Each new row is followed by what is left after taking away its nearest point in the smallest flat space through zero that holds the last named rows.

K_960, 5 rows:
[[  7  23  18   0 -16   9  46  32  14   2 -72  -7 -13 -19 -18]
 [ 24  21 -32  -2 -28  37   5  31  35 -23 -47  -3 -11  -5   1]
 [-22   7  41  12 -49  30  33  38  35  -7 -35 -24  -1 -32  -6]
 [ 23   1  23  17 -29 -10  73  29  -4 -34 -16  -7  34 -39   9]
 [ 38  42  25 -25 -33   3  35   6  73 -33 -44 -40 -15 -13   1]]
New rows:
[  4  13 -26 -11  -3  18  22  33  25 -15   6  -1   5  -8  -6]	[-10   7 -11 -14  14   2  15  17  11   3  18   0   1  -1 -12]
[-51 -23   4  -3  28  -1  22   7  -1   5   2 -24  20 -34  -9]	[-25 -11 -24 -15  33   2  10   0  13  -7  -4 -23  13 -22  -4]
[ 14 -20  -3   0 -14   8 -21   2   1   2 -20 -11  -4   7  16]	[ 13 -22   7   1  -9  -4 -12  -2  -7   5 -16 -11   0   4  15]
[-16 -51  -7 -26 -43  27   2   3 -15   3  23  -5   5  -4  27]	[  3 -33  -5 -42 -23   8  14  -8 -14  11  -5  -5 -10   5  16]

K_16, 5 rows:
[[  6  41  -1 -11 -24  -1 -50  14  21  12  11 -11 -28  39  17]
 [ 35 -26   6 -43  37  -6 -11 -20 -20  15 -27  29  -7  48  -8]
 [ 27  -7  24  -8   9  -5  11   2 -38 -41 -25  34   4  61  18]
 [ -2  27  13  -3 -11   7 -27  -8   6  36   7  -1 -25  24  11]
 [ 53  13  32 -19  23   6 -12 -26 -13 -20  28   9  19  42   6]]
New rows:
[  4  -4 -22  27 -31  -1   4  -9  -8 -15 -25  29 -23  10  -9]	[ 18   0 -20  20 -20   3  -4 -23   2  -7  -2  18 -13  -1 -17]
[-18 -28 -13 -23   5   2  33 -13  -4  -9 -10  34   1 -20  -6]	[-11   3  -5 -22 -10   6   8 -10   9  -9  12  23  -6  -4   5]
[-15  -6  -7  -8   6 -31  30 -48  -6  22 -13  -7  -8   8  -9]	[ -9  10 -11  -4  -7 -34  19 -33   4  -5  -1 -17  -3  14  -1]
[ -3  14   3 -17   2   5  -9 -18   6   7  17  17  10 -34 -24]	[ -7  15   3 -14  -8   0  -8  -4  -3  -8   0  27   2 -14 -13]
[ 11  -2   5   2 -51  -5   0 -16  -8   8  32  -6  17  28  34]	[  5 -27 -14  -8 -39 -12   7 -13  -5  14  15  -4  18  11  19]
[ -7   1 -24  31  38  -2   6 -11  10  -6  22  19  51   4  18]	[-17   6 -30  26  29  -5  -8  -3  13  11   7  22  31  18  22]

K_169:
[[  4  48 -10  -9  46   2  18   9   6  -1  21  10  10  45 -15]
 [-38 -23 -22  20  -2 -20 -31  -4  14  11  21 -30   5 -17  -2]
 [  2   6 -12  29 -30  22  -1   0  51 -24  -4 -31   8 -15  -9]
 [ -2  13   7  29  18  24  14 -29 -17  -5  18 -52  29  -3  29]
 [ -7  26  -1 -45 -10   0  16 -11 -34   5  39 -70  24   6  23]]
New rows:
[-32 -31  -4 -17  32  -8  17   9  -5  -6  33  11  -3  20 -12]	[-16 -33   6  -8   7  12  26   4   4 -21  17   3  -2   6  -6]
[-20  -2  -6   6 -28  13 -33 -12  12 -21  11  -1  30   2 -31]	[-10   0   7  -3 -14  14 -23 -16 -14 -16   6  15  28  10 -22]
[-11 -28  21   5 -20  27  14  34 -33 -32  -9  -1  10   3  20]	[-25 -19   5   7  -5  16   6  43 -17 -28   5   2  11  16   5]

K_691:
[[-27 -20  -5  -9 -16  13 -11 -12 -20  33 -21  37  38  14 -13]
 [ -5  25  42   9 -24  50  20  13  -6  20  31  19  12   1  11]
 [ 18  -5  12 -11 -12  42  11  19  -6  25 -32  23  32  17 -13]
 [-26 -11  -7  37 -29  68   9 -26  11  32 -29 -11 -40  20  12]
 [ -9 -11 -17   8   2  39  37  -4  -2  51  19 -17  -6  -9  -2]]
New rows:
[  1  11  13 -19 -34  13   5   6  28   3  -3  18  25 -22 -22]	[ -5   5  -4 -12 -27   0   2  -5  34  -2  -3   1   5 -26 -19]
[ -5 -14 -25  34  32   7 -26 -27  21  21  21  17 -31  32  15]	[ 20  -4  -8  17  37   5 -21  -3  17  14  23  29  -6  31   8]
[ 19 -11   9   6  28  31  19  21  29  22 -20  -5 -13   3 -19]	[ -9  -7  15   6  23   0  -4   5  20   7   0  11  -7  -1 -13]
[-18  21  11 -32 -34  25  25  20 -29 -17  29   1  30  11 -21]	[-19   7 -15 -24 -25  10  15   5 -18 -29   5 -21   2  14 -21]
[  2   6  16 -17   7 -24   3 -30 -33 -14  10  16  -2  -4  23]	[ 14   0   8 -14   8  -1  15 -26 -27  -2  -7   6  -9   1  20]

K_698 (5 x 15):
[[ -4 -34   0   7 -18  27 -30 -27   5  20  -6 -29  35  -7  -2]
 [ 11 -38  31  19 -15   3 -23 -40  -7 -35  -3 -43  49 -13   7]
 [  4   4  28  39   6  -3 -31 -63  22  20  -8 -18   5  -9  -6]
 [-18 -41  52 -23 -18 -25 -22 -24  13   7  -8 -56  36 -32  -5]
 [ -5 -15  29 -31   8  32  34 -34 -42  15 -38 -43  33   9 -17]]
New rows:
[  2   2 -15  -3 -33  -7  -4 -29   6  14 -10   3   3 -15  -2]	[  5   7 -15  -8 -30 -11   9 -19  -3  -1  -9   8   0 -11   0]
[  7 -47 -10 -17  -8 -13  19   6 -23  32   6  -7  -2 -16  -7]	[ 19 -31  -9  10   1 -19  15  -8 -19  18  11   5 -12 -12  -3]
[-51   2   0   3 -11  -7 -16  11   0   0 -13  31   2  15 -12]	[-45   1   8   9  -9  -4 -12  -1  -8 -12 -17  24  10  17 -11]
[  2  10  15 -10   6   3  51 -20 -24  16   0  20  25 -11  -9]	[  2   0   3   4  -7  -5  23 -10  -2  13  17  27  25 -20  -1]

K_297 (5 x 15):
[[ -3  21   4 -16 -22  31 -37  12  27  36   8   4 -31  -7  -9]
 [ 25 -20  23  17 -25   5 -54 -22 -29  49  13 -54   5   1   2]
 [-24  27  -5 -16 -20  17  13 -21   9  14   1 -26 -16   5   8]
 [ 26  26  -2 -16 -19 -23 -20  27 -25   4  -3 -11   0  30  26]
 [ 39 -26 -11 -13 -31  -2 -19   4  -8  73 -10  12 -33  18  21]]
New rows:
[-19  13 -10  15  33 -25  -6 -51 -10   0  16  -7  12   3  -3]	[ -7  19 -15   3  27 -23 -19 -29  -1  12  13  15  -3   8  -1]
[  8   4  11  -5   4  11   1  38   0   2 -32 -23  -2  -9  -9]	[  5  -5   8  -3   6  11  13  27   0   5 -34 -24  -2 -10  -8]
[-16  12 -20 -15   0   5   8  29  -2  -1  16   3 -14 -43 -11]	[ -5  -2 -19  -8  -3  -6   9  20 -20   6  14 -10  -6 -36  -3]
[ 31  10  -5 -18  10 -51   6  -1   0 -13   0  -8   0  13  -6]	[ 17   5  -1 -15   9 -29   0 -14  18   0   5 -10  -9  -3 -20]
[ 14  19 -12 -10  -4  -9 -44  -4   4  -9  -5  47  -1   0   2]	[  0  11 -12  -3  -5  -7 -23 -35  -3  -8  -5  23   6  -2   4]
[  3  -5  -1 -24  -8  -8  -8  11   4  13 -19   2  -1   0 -51]	[ -1  -3  -2 -23  -7 -14   3   3  -4   5 -20  -9   6   4 -46]

K_750:
[[-28 -21 -18   8 -15  19 -21  16   5  -6  -2  21 -17  -3  45]
 [ 14 -17 -26 -14  16 -15  -5   9  -2  -8  14  24  10  11 -22]
 [-14 -44  -2   2 -23 -26  25  -8  -5 -13  20 -30   5 -31  24]
 [ 38 -11  17  28 -25  40 -39 -31  -9  -8  -5 -34 -22   9  -4]
 [-10  23 -26  -2  10  31   0  -2 -10   8   6  12 -30  16 -32]]
New rows:
[ 19 -22   4 -21   1 -14  10  17  24  34 -20 -19  -5  -3  11]	[ 16 -18  -7 -20   1   1   6  15  19  35 -17 -16 -19   3   2]
[ -2  11  -7  11   2 -18  51  14  10   0   1   8  -5  -1 -11]	[14  0 -3 22 -7 -2 22 10 11 -6 -5  8 -9  6  0]
[  5  13  15   2   0  16   0   7  26  -1   4  -8  38 -19  12]	[  2   6  -6   0   1  25   1   5  18  -4  16  -4  24 -15  -2]
[ -6  -3   2  40 -11  -8  10  11  -5  14  17  29  -4   6  -4]	[  2  -2  10  42 -12 -10  10   6  -5  14  15  21  -1   6  -7]
[ 12   0  18   1   9  -5 -25  44  11  -5  45 -17 -16  51 -10]	[ -6   3  24   2   3 -10  -8  44  12  -2  45 -27 -17  38   2]
[-26  -3   5  16  10  -7  -3  -1 -21  -6 -51  -4  -3   7  11]	[-15 -13  -5  12  14 -13  -1  -5 -26 -10 -41  -5  -2   9  -6]

K_610, 5 rows:
[[ -3  -9 -12  18   5 -21  10  -3  12 -22  39  10 -41 -17  20]
 [ 28  30  12 -36 -33   2   1  11  -6   0  -6  13 -73 -27 -32]
 [  4  -3 -18  -1  16 -48  -7  11  -2 -21  20 -14 -38  -7  -1]
 [ 12  -7  13 -12  24 -46 -40  13 -26 -24 -29 -31  20 -12 -17]
 [  9   8 -34  -3 -23   0  33   9 -51  21 -33  17  10  -2  12]]
New rows:
[ 16   6   5  -1 -18  14 -20  20  15 -34 -22  -9 -28  23 -16]	[  8  -4  -8  16 -15  14  -7  16   7 -33 -20  -2  -9  25   5]
[  0  11   0   3 -20  14 -32 -42  10 -34 -31 -13   5  19  26]	[  1  16 -17   0 -22   5 -22 -37   6 -30 -25 -13 -13  24  26]
[-20 -29 -17  -8   1 -41 -13 -27 -12  -8   3  16  -4   0  34]	[-17 -15  -1 -26 -11 -15 -17 -28   0   8  -6  16  -6   9  13]
[-29 -33  -8   2  -6  13  13  -3  35  34 -14 -24 -51 -26  14]	[-26 -37  -3   1   0   5   2   0  17  31 -35 -32 -25 -29  13]

K_496:
[[  7   9  -6  26  -1  44 -19 -11  47  -8 -31  -8  59  36   1]
 [ 20   5 -11  11 -32  -5   4 -19  -3  19 -19  31   3  -6  11]
 [ -5  40   5  44 -27  25 -11  -6  11 -14 -38   8   7  12  13]
 [-10  -7 -37 -28 -31 -16  10  44 -17  19  -4  18  11 -24 -69]
 [-10  27 -30  -7 -39  -4   9  -4  -2  13 -30  26  36 -32  25]]
New rows:
[  8  13  26   8  -8   5  15 -16 -16   0  -6 -32  37  -4  -7]	[ 12   7  27   5 -10  -3  18 -15 -24   5   0 -27  24  -7 -14]
[  9 -13   6  -5 -16  17 -48  12   7 -31  -9  16  -8 -12 -22]	[  8 -16   6 -16  -9  10 -43   1   5 -28  -2  15  -5 -22   2]
[-17 -15 -11 -21 -15  31  15  38   9 -18 -22  16  36  -1  31]	[  0 -28   7  -9 -10  22  15  31  -3 -16  -9  20  -5  10  22]

K_489, 5 rows:
[[ -9 -28 -18 -10  56  19  -9   5  -4 -14  -4   7  28 -19  52]
 [ 36  -5  -8  12   0  10 -38 -32  18 -44  22 -26 -52 -30   8]
 [ 20   1   2  32  36  53  -3  18  18 -40  16 -11   4 -20  45]
 [ 18  30  29  -4   5  33 -13 -20 -29 -40  21 -15 -42   9  33]
 [ -3  39 -25  23 -22 -11 -32 -54  20 -51  19  -4  -7 -25  32]]
New rows:
[ -5   6  19   1  18   0  11   0  -8 -17  51   4 -19  -8  -6]	[-15  -1   8   0  16 -13  14   2  -1  -5  44  11  -3 -11 -13]
[ 13  -6   3  -2  12 -33  -9  51  16  44 -12 -13  20  50   7]	[ 19  10  -2   3   7 -31 -29  22  17  13   1 -20   2  39  27]
[ -2   0 -10   8   5  -3  -1  -7 -11   1  19  16 -14 -10 -51]	[ -9   6  -9   9  18   8   2  -5 -17  -7  20  20  -1  -9 -29]

K_481 (5 x 15):
[[ 31 -25  -6  35 -22  38  11 -18  15 -13 -14  -7   5  21  -3]
 [-28  14  23  -7   8 -25   2   8 -23  23 -13  47   0 -14   8]
 [-20   8  26  -8 -11  38  -7   0  -9   7  -6  -4 -21 -13   5]
 [-28 -43  -3  -8 -30 -10  29 -17  13   2  -9  -1 -23   3  -3]
 [-32  10 -11  14   7  -9 -28 -18  16 -11 -13   1 -55   0  -9]]
New rows:
[ 30 -14  17 -51  23 -26 -15  16 -14  -2  -3 -11   6   8 -35]	[ 26 -21  24 -29  11  -6 -17   2 -10  -4 -22   2 -12  14 -36]
[-12 -15  28   2  26   3  -2  14  24   0  -4  -2  51   2  23]	[-25 -16  21   7  25   2 -11   4  34  -7  -9  -7  26   3  18]
[-11 -41   0  -2  21   2   7   0  -9 -15  -1  50  -6 -24  51]	[  2 -33 -12  -4  28  13  -6   2   0 -27  12  21  -7 -22  47]
[ -5  -6  -2   0  12   0   3  -4  12   1  -5   8 -16  10  -7]	[ 2 -3  2 -6 13  6  5  3  7  4  0  4 -4  8 -4]
[ 22  10  -8  -4 -15   1  -1   5 -10 -18 -12  32  -1 -46  31]	[ 20   2 -19  -8 -18  -2   0   1   0 -25  -6  15  -9 -43  27]
[-1 -2 51  2 -7 25 -6  4  5 10 34 -7  1 -5 39]	[  1  -8  27  15   2 -10  -8  -4  18   2  31   0  -4   6  32]

K_138, 5 rows:
[[ 66 -46  22  -3  -1 -19 -68 -21 -36  26  43  14 -13  18   1]
 [ 10 -20   6   4  34  -9  -1   0  24   1 -13  17  -5  33 -21]
 [ 44  -8  22  22  -9   8 -13  24   4  37 -17  13  11  57 -19]
 [ 14  20  -7  -8  -8 -29 -36 -14 -23   9   0  37  18  17 -21]
 [ 20 -12  10  51 -21 -20  19   2 -19  38  12 -14  -2  14  23]]
New rows:
[  1 -12  22  34 -16 -22  -5  27 -24  -8 -17  22  20   3  -9]	[ -8 -21  21  16  -5  -9  -6  25 -15 -26 -12  13  10 -15  -5]
[-30 -16  27  11 -23 -12  13  -6   8  35  -7  15   9 -14  16]	[-26 -19  28  -9 -14  -2  -3  -6  14  25  -8  21   8 -14   6]
[ 30  28 -15 -34  19 -32 -25  30 -22  24 -32   5 -26 -22  28]	[ 25  20 -12 -24  28 -27  -6  36  -8  24 -38  -4 -32 -19  31]

K_146, 5 rows:
[[-26 -61   5   6   1  14 -22 -47  29  -8 -44  -6  45  29 -15]
 [-55 -59 -54  -1 -18  47 -44 -23   1 -12 -59   2   7  32 -27]
 [-31 -40 -53   9   1  38  -2 -18  10   8 -13  18  31  12 -29]
 [-29   6  16  62  36  31  -5 -19 -23 -16 -35 -30   2 -12 -34]
 [-28 -37 -27  -2  -4  28   7 -22 -15 -26  29   2  35  -6 -67]]
New rows:
[ 20 -19 -38  -3  51  -4   6   1   1  26 -21 -21 -26   0   2]	[ 24 -26 -21 -19  42 -15   5  -4  -4   9  -5 -28 -21  -2 -10]
[ 49  10   5 -18  18  -1 -31  -9  51   6  -1  -3   0   1 -21]	[ 38  16  -9 -11  19  12 -34  -3  36   1  -1  -5 -11  -5 -34]
[  8  51  32   3  -3 -26 -37  24 -11  30   0   4   2 -30 -29]	[ -3  23  11  -4 -10 -15 -42  12   3  35  -9  15  21 -17 -35]
[  5  -4   5 -10   8  -9  -1   5 -21  -7   4 -35  23  -3   0]	[  4  -3 -11  -9   8  -4  -1  10 -16   5  -3 -26  20   0   9]
[ 51 -19  12  12  -6  22  -5  18   7  -1   8   2  -1 -12  -8]	[ 45 -22   7  13  -8  27 -12  18   6  -2  -2   1  -5  -8  -8]
[-51  30  12  17  -9  16  18  -6   1   4  -3  -1  23 -24 -39]	[-39  29  15  -9 -26  -2   8   2  15  12  -9   6  12 -11  -9]

K_520 (5 x 15):
[[ -3 -12   4   7 -56 -18 -27 -18   2   0  25 -21 -11   2  -2]
 [  9  25 -30 -26  -8  27   8  31  43  -3   7 -14 -54 -21  -4]
 [-42 -12 -41  51 -26  -8  24  26   3  -8 -39  -3   8 -40  16]
 [  9   5 -19 -29 -32 -27   0  19  30 -26 -19  -9  17 -33   1]
 [-17  34 -53 -25 -36  19 -34  30  18  -9  11  19   2  -3 -11]]
New rows:
[  1  -3   0 -12  -6  28  19  25 -13  -7  33 -11  -1  23 -31]	[ -1 -13   2  -4 -10  12  28  24 -14 -13  18 -15  13  12 -26]
[ 37  -7  15 -16  10  22  31  -5 -12  12  -4 -23  -6 -44  28]	[ 18   1  -3 -10 -11  27   3  -5 -26  14   7  -6  13 -30  23]
[ 16  -6  31  38  17 -22   9 -48  28 -21  12 -14   5  -1  -2]	[  2  17  -3  28  13  -2  -3 -25  34 -23  12   5   8  -1  -7]

K_144, 5 rows:
[[ -1  -7 -46 -12  17  11  13  35  -1   4  11  10 -23 -12  28]
 [ 18  20   8 -19  23   3  -7  13  -7 -37   1 -14 -34  -2  -5]
 [  7 -43   1  -3 -12  -7 -29  -1  -4  22   0  12   3  36  15]
 [-52  17 -12 -29  -4  -3  33  -2 -12  12  22  -9 -20   4  13]
 [  2  26  23   1   0 -15  10  -9   3   5   1   1  14  11 -11]]
New rows:
[ -4  -3  -6   5   9 -51   2 -15  -4  18  24   7  -6 -16  -6]	[  3 -10  -7   7  11 -44  -8 -14  -5   6  19   2 -13 -23  -9]
[-11   9  -5   1   5  12  -1  -4  28  -6  -6  -1  -5   9  29]	[-8  9  2  4  3 11 -5 -9 29 -8 -9 -2 -1 10 24]
[  3 -16   3  -7  -9  51  -8   2 -22 -51  -2 -19 -48 -14   3]	[  8   3  10   7 -15  25  14   2  -9  -5   3   8  -4   9   8]

K_30:
[[ -7  -1 -16 -21  12 -33   6  18 -28   9 -61  -2  -5   2  21]
 [ 11  32 -55  -3  -1  36 -25 -26   4  -4  18  -2  11  21  -1]
 [  1 -10  -9  -7  27 -10   4   8 -10  10 -16 -13   4   4   9]
 [ 32  31 -31  21 -12  27   6  25  17  -7  23   5  -7  -5 -20]
 [ 28 -50  30  16   0   4  30  18 -10 -16  -4 -28   1  20 -10]]
New rows:
[  4  26 -30  23 -26  -8  33 -15 -16   7   0  26 -31 -18 -18]	[ -3  -3 -16  18   1  -9  32 -31 -21  13   7   7 -19  -7 -11]
[-15 -21 -35 -18   2 -29   1   0 -13 -20  20  28 -35  25  -2]	[-12 -25 -28 -12   7 -27   5   5  -7 -19  32  26 -35  20  -7]
[-31   3   0   6   4 -24   3  27  26 -16  23  30 -24   0  18]	[-19 -10 -13   4   6 -12   2  16  14 -24  16  14 -16  25  21]
